The rows come from 5 hidden closed curves, with some noise, and rows from the same curve form a group. Each curve winds through 4 dimensions. The rows are also pushed far along 3 directions, which tell nothing about the answers.
Known rows, each followed by its group:
-281 -32 378 -252 421 -24 -361 -167 185 -243 -419 15 398 -45 => j_499
298 -83 -61 282 -202 346 -80 -220 127 -296 -48 262 -167 -63 => j_558
102 385 90 77 -87 -131 93 -201 -34 -45 35 -35 -288 -600 => j_700
-115 109 -47 -200 198 -261 -209 216 -77 183 33 -152 178 125 => j_458
-271 509 170 -258 198 -586 284 -45 -94 296 -109 -346 -87 -449 => j_503
-224 164 222 51 194 255 -375 -323 220 -406 -243 -11 126 -479 => j_503
-340 653 156 59 350 -375 292 -301 55 -12 -77 -386 -162 -846 => j_458
91 397 -203 237 -68 -6 308 -202 -47 -38 179 -140 -283 -215 => j_558
40 145 -231 3 -93 -117 161 90 -158 131 234 -57 -71 193 => j_700
-83 541 -33 103 69 -384 191 -76 -52 94 142 -263 -269 -612 => j_458
369 270 -117 233 -291 16 350 -91 -91 87 161 -118 -539 -255 => j_700
272 313 -86 164 -163 -128 338 -74 -83 114 111 -178 -444 -191 => j_700
-348 368 110 24 346 -188 67 -192 5 -170 17 -156 83 -369 => j_558
124 114 -73 -105 -31 -392 73 196 -155 198 196 -51 -92 51 => j_499
-339 252 125 -203 226 -249 53 14 -125 205 -72 -171 141 -230 => j_499
-201 -248 241 -285 194 -118 -305 173 -20 56 -108 52 318 74 => j_503
2 -401 118 -93 134 183 -225 20 46 -110 -158 200 276 372 => j_558
-169 -282 -22 -178 -8 -54 -4 353 -158 397 136 45 209 216 => j_499
-88 116 17 -83 189 -643 361 94 -50 232 61 -70 -29 -94 => j_458
203 -320 -254 39 -331 259 10 205 -202 13 335 267 55 534 => j_700
-116 -32 293 -291 312 -229 61 133 -137 325 -114 -185 125 117 => j_700
10 248 -196 58 83 -375 399 126 -222 251 360 -164 -157 6 => j_558
-210 -96 54 -198 380 -323 203 336 -302 606 115 -110 196 226 => j_458
-216 295 224 75 152 96 250 -409 109 -148 -261 -130 -68 -471 => j_503
-30 -74 94 -246 193 -325 -104 201 -101 270 -75 -46 158 191 => j_558
-268 58 188 -1 308 404 -364 -232 119 -326 -207 -42 208 -223 => j_503
193 -255 -9 -24 -473 431 -348 33 74 -218 -47 228 -27 106 => j_503
-342 34 40 -156 406 -204 -48 126 -79 75 98 -143 299 147 => j_558
6 106 63 88 -32 -73 -45 -74 14 -112 63 38 -73 -415 => j_503
408 -65 -145 175 -521 437 -283 -48 0 -268 134 207 -243 -49 => j_700
-3 381 -79 1 -69 -245 166 -35 -135 123 135 -105 -176 -289 => j_499
-2 226 -76 146 84 -110 330 -11 -176 293 140 -90 -193 -289 => j_458
-114 -249 66 -351 152 59 -452 276 -95 94 -70 -19 401 603 => j_499
205 -108 -221 86 -259 185 -164 4 105 -202 28 74 -48 413 => j_503
-194 -76 8 -168 410 -513 395 276 -140 487 75 -211 106 304 => j_499
-252 83 185 -122 294 -430 315 -52 -9 119 -74 -30 126 -175 => j_700
256 -482 -34 -95 -218 -61 113 299 -197 161 246 273 44 450 => j_499
-45 129 83 127 4 286 -183 -419 325 -490 -374 35 10 -205 => j_458
200 -103 -37 202 -334 560 45 -243 85 -262 -40 117 -177 22 => j_503
134 -280 -264 -45 -275 182 -8 278 -206 80 333 192 122 643 => j_700
-209 -45 -20 -220 45 -245 60 278 -215 408 140 -55 152 120 => j_499
58 278 -21 220 -87 -193 201 -233 50 -97 17 40 -245 -631 => j_458
-311 405 250 -41 109 -145 299 -343 9 -10 -189 -151 -95 -690 => j_558
386 -193 -184 284 -486 570 -274 -144 118 -380 50 317 -167 -47 => j_458
65 337 -208 298 -110 87 120 -209 9 -243 254 -65 -258 -311 => j_558

New rows. What belongs after each?
-37 -208 -113 -86 -93 275 -120 43 -94 -87 116 149 226 440 => j_700
213 18 -12 135 -35 -81 101 -91 -6 -15 -5 80 -127 -97 => j_558
130 -108 -63 69 -138 92 -77 -83 126 -193 -72 152 0 99 => j_458
15 101 -168 216 -303 198 106 -118 64 -12 85 44 -220 -407 => j_499
358 335 -166 275 -341 54 -7 -247 73 -298 110 53 -404 -408 => j_499
424 -102 -109 245 -438 375 -219 -175 119 -412 38 276 -212 -33 => j_499
90 38 -84 194 -72 -84 205 -77 -30 -150 259 86 -133 -258 => j_558
270 -49 -349 59 -490 -103 246 342 -299 375 502 114 -291 101 => j_499
-91 -220 185 -254 -87 62 -283 111 28 -21 -161 70 185 78 => j_503
115 67 -109 -90 -17 -277 278 220 -176 351 192 -186 -175 254 => j_700
-87 114 151 142 46 546 -294 -401 189 -356 -296 78 44 -435 => j_458
176 -180 -101 218 -228 619 -367 -72 72 -353 113 157 7 34 => j_503
-54 84 253 -70 56 339 -351 -230 115 -290 -266 -7 96 -193 => j_700
-1 -247 -51 93 -70 262 -178 -3 17 -299 153 221 112 134 => j_558
322 -134 -109 202 -196 165 -7 -62 42 -148 25 191 -158 58 => j_558
156 -209 -120 150 -165 384 -164 110 -64 -95 262 133 -49 97 => j_503
17 -355 -170 -52 -89 452 -394 204 -38 -202 197 128 266 626 => j_558
19 127 119 -101 10 -188 -26 29 -115 108 42 -35 -50 -247 => j_700
143 174 -87 330 -190 344 68 -226 -11 -100 68 82 -257 -430 => j_458
258 138 -194 359 -300 409 121 -197 -22 -87 141 79 -344 -312 => j_458
-53 -180 -121 -48 77 -205 77 321 -203 106 384 17 129 255 => j_558
199 52 -205 228 -164 130 232 29 -183 203 232 38 -257 -98 => j_458
133 -129 -237 -34 -158 -407 327 519 -318 464 550 -88 -189 224 => j_458
124 -337 -93 -24 -74 -8 101 386 -289 433 303 112 27 314 => j_458
365 -133 -165 -31 -588 -146 146 319 -188 261 327 140 -300 56 => j_503
-461 -29 225 -30 433 245 -305 -242 382 -203 -522 -112 323 -164 => j_499
63 212 -82 31 -31 101 40 -112 19 -30 -49 -174 -135 75 => j_700
-73 -239 -117 102 45 56 15 132 121 99 -39 -14 64 175 => j_499
-291 220 170 52 336 -261 144 -186 30 -152 6 -68 97 -473 => j_558
376 67 -150 322 -260 153 110 -197 60 -212 39 175 -329 -203 => j_558
-205 169 101 -237 87 -134 -124 22 -7 124 -172 -205 125 61 => j_503
159 -26 -279 76 -386 -79 219 247 -225 288 370 68 -222 -45 => j_499
-241 160 259 -153 342 -358 429 -144 -102 193 -127 -104 98 -121 => j_499
141 -311 -204 -24 -166 -68 178 407 -210 261 391 30 -63 477 => j_458
81 -111 -234 -49 -178 58 41 172 -216 85 284 104 82 448 => j_700
-17 195 6 117 -13 -358 453 -165 -18 17 73 11 -166 -384 => j_700
109 198 -32 24 -190 -115 -14 -5 -43 30 44 11 -164 -248 => j_558
-264 -208 348 -323 398 -164 -225 32 36 -13 -267 50 413 129 => j_499
-29 185 -90 120 13 314 -49 -195 48 -216 -33 -87 0 56 => j_558
464 -4 -221 297 -349 -49 203 1 -52 9 220 172 -374 -13 => j_558
-301 172 195 -347 211 -679 297 240 -229 507 88 -178 58 -295 => j_558
397 21 -400 220 -381 246 77 106 -142 137 256 71 -284 284 => j_458
153 139 -128 251 -120 103 262 -40 -144 135 197 2 -310 -295 => j_458
-477 126 226 -174 524 184 -353 -194 111 -311 -236 -133 445 -12 => j_558
-183 31 346 -105 236 121 -50 -355 123 -242 -357 96 219 -199 => j_499
228 -31 -146 367 -332 860 -316 -262 128 -505 100 170 -185 -167 => j_503
193 -154 -275 -37 -227 201 -99 198 -112 37 211 33 4 613 => j_700
-98 -163 134 -56 120 136 -168 23 -21 32 -87 106 168 -48 => j_458
250 95 -120 59 -184 -103 -8 70 -69 90 98 30 -194 -74 => j_558
-213 69 131 35 249 223 -116 -120 32 -119 -20 -72 112 -213 => j_503
115 87 -110 236 -257 402 39 -327 64 -354 32 190 -104 -108 => j_700
243 -232 -199 28 -234 -307 188 279 -120 191 258 161 -81 294 => j_458
-43 -322 -84 -169 40 269 -78 202 -112 113 37 15 240 716 => j_558
360 179 -372 275 -398 429 -138 -155 40 -179 112 48 -259 91 => j_458
14 49 -195 40 12 -91 100 159 -159 68 343 -48 -29 209 => j_558
40 -491 18 -135 -66 281 16 333 -162 192 150 96 158 600 => j_503
153 -680 -44 -129 -184 366 -449 308 -5 -53 22 352 338 677 => j_458
-271 494 122 11 257 -359 195 -141 -13 45 4 -332 -142 -645 => j_458
150 -267 -110 39 -266 248 -385 32 241 -317 -72 182 55 314 => j_700
264 -27 -159 -59 -266 -469 225 413 -298 439 369 40 -202 39 => j_558
